All groups share one centre, and each spreads out both ways along 5 directions, with some noise.
In the rows, zero is written as 128.
Known rows, each followed by its group:
[116 163 109 167  77 174 161 139 105 230  47 115 153] -> (1)
[ 78 108  49 187 162 106 131 136  95 129 130 101 151] -> (0)
[114 137 124 110 118 118 155 163 143 153 143 115 136] -> (0)
[115 136 117 143 126 133 101 124 102 153 154  84 192] -> (1)
[125 153 238  85 123 146 122 104 160 126 134 116 124] -> (0)
[142 134 148 112 124 132 117 124 130 119 152 123 137] -> (3)
[169 148 111  62 119  28 127 201 110 130 152 142 180] -> (3)
[135 124 112 145 128 128 109 114 122 106 153 131 115] -> (2)
[158 111 160  67 158 103 112 135 160  64 190 138 124] -> (1)
[118 117 140 126 124 147 124 107 131 125 119 120 119] -> (2)
[116 151 147  98 108  87 182 176 134 167  93 123 136] -> (3)
[162 175  89 192 102 123 179 159 116 148  85 179  48] -> (1)
[125 121 133 119 140 110 145 126 115 127  81 125 134] -> (3)
[189 103 117 102 123 158 139 130 148 106  66 207  76] -> (1)
[117 105 154 114 125 150 109  87 125 121 110 106 138] -> (2)
[104 150 156 129 123 165 181 134 155 170  87 111 116] -> (3)
[131  88 134 135 139 115  87  66 103  67 119 127 106] -> (3)
[135 148 145 121 104 110 114 142 126 138 159 146 117] -> (2)
[161 144 130 135 128 136 135 121 120 117 109 135 120] -> (0)
[125 128 138 128 125 138 139 124 136 129 128 125 116] -> (2)
[ 69 107 166  86 143 129 166 133 165 138 115 100 133] -> (0)
[157 177 119 150 131  80 141 172 119 123 143 157 105] -> (2)
[134 146 133 137 169 126 161 136 127 121  84 102 153] -> (2)
[170 128 131  82 101 137 123 155 151 144 132 170 135] -> (1)
[162 148  38 180 126  98 128 169  97 134 168 139 132] -> (0)
[129 129 137 129 144 121 133 125 133 105 135 121 115] -> (1)
[136 148 113 138 137 102 150 153 118 132 116 129 132] -> (3)
[138 121  88 129 131 128 159 146 129 126 112 131 118] -> (0)

New rows. What belongs after each?
[149 156 116 145 133 103 126 151 121 119 151 143 113] -> (2)
[134 106 130 129 162 135 117  95 109 100 108  86 169] -> (2)
[230 163 121 143 104 145 141 124 111 111  86 164  92] -> (0)
[162 167 157 168 135 129  85  95 100 108 136 129 129] -> (0)
[148 122 161  97 131 146 104 114 137 120 137 119 156] -> (3)
[158 108 181  55 164 107 125 130 176  54 171 147 107] -> (1)
[159 119 130  90 118 134 106 143 140 129 145 143 151] -> (1)
[153 143 116 137 139 115 120 140 126 117 147 130 136] -> (3)
[134 142 127 155 131 135 124 119 131 119 153 130 103] -> (3)
[124 126 134 132 127 119 139 116 124 119 118 125 112] -> (3)
[137 141 189  99 135 123 127 115 151  99 151 130 108] -> (0)
[161 127 139 125 124 132  73 101 122  89 193 131 129] -> (3)
[119 103  80 155 158 106 136 132 119  96 136 128 112] -> (0)
[117 112 143 125 138 122 137 106 118 115  83 122 123] -> (3)
[159 151 142 151 139 116 100 116 113  93 160 133 115] -> (0)
[174 178 134 167 121 129  97 126 101 129 146 131 140] -> (0)
[ 72 166 140 179 108 163 172 112 104 200  51  69 155] -> (1)
[175 147 119 135 127 111 166 156 148 104 120 189  50] -> (1)
[158 148 130 135 129 111 161 150 146 107 126 163  72] -> (1)
[139 166 119  93 107  42 177 214 122 166 134 136 140] -> (3)
[120 109 163 114 101 111  96  82 122  95 162 130 101] -> (3)
[152 155 155 152 135 126 101 107 114 106 140 127 121] -> (0)
[116 111 146 154 126 137 106  75 119  86 136 127  88] -> (3)
[134 106 141 174 137 174  71  42 125  69 171 124  87] -> (3)
[120 139 112 151 148 119 168 136 118 132  75 122 119] -> (3)
[147 153 176 124 134 128 109 111 133 104 148 128 120] -> (0)
[125 152 135 120 124 101 121 162 135 135 188 120 136] -> (0)
[148 146 144 119 137 113 150 146 149 110 141 147  93] -> (1)
[ 91  81 111 174 131 202 147  64 143 112  75 143  52] -> (2)
[179 101  90 141 119 169 135 115 123 126  36 198  82] -> (1)
[158 139 106 124  99 127 114 157 120 150 147 146 145] -> (1)
[119 141 152 147 133 181 142 103 148 134 128 113 110] -> (3)
[120 111 137 135 121 137 103  94 121 113 123 132 110] -> (2)
[153 136 108 137 115 141 130 137 122 141 111 146 124] -> (1)
[149 164 156 126 109 133 132 141 125 151 129 122 138] -> (0)
[135 123 168  88 152 107 117 131 152  89 183 116 140] -> (1)
[ 92 157 235 106 133 136 102 102 147 132 156  95 148] -> (0)
[124 114 163 113 137 161 126  95 134 122 102 114 140] -> (3)
[122 152 150 124 124 127 170 138 146 137 109 124 104] -> (1)
[120 133 136 154 130 148 135 104 130 117 119 122 102] -> (3)
[131 136 114 160 155 150 149 122 126 124 101 121 122] -> (3)
[134 102 118 138 148 152 117  94 115 114  86 126 138] -> (1)
[145 135 144 124 124  94  81 116  96 109 143 131 147] -> (2)
[148 147 108 154 155 140 138 142 125 125 124 126 135] -> (3)
[169 159  94 156  94 129 156 160 124 157 105 178  85] -> (1)
[116 125 169 116 114 145 128 105 139 127 124 118 114] -> (3)
[139 139 122 178 140 175 103  95 134 102 174 125  95] -> (3)
[129 147 149 122 126 134 155 135 139 138 105 129 107] -> (1)
[ 86 131 103  95 104 128 195 190 155 205 115 102 160] -> (0)
[136 115  84 201 184 146 126  87  96  85  81 127 106] -> (3)
[126 108 142 100 131 102 124 120 117 114  90 121 148] -> (3)
[163 117 153  54 126 118 102 155 159 112 190 147 157] -> (1)
[ 97 159 140 150 115 138 184 148 143 164 105 122  98] -> (3)
[147 101 128 118 148 139 155 106 145  87  90 144  85] -> (0)
[115 132 156 131 141 132 155 116 132 123 101 112 117] -> (1)
[119 105 183 109 120 172  96  63 139 105 135 112 121] -> (3)
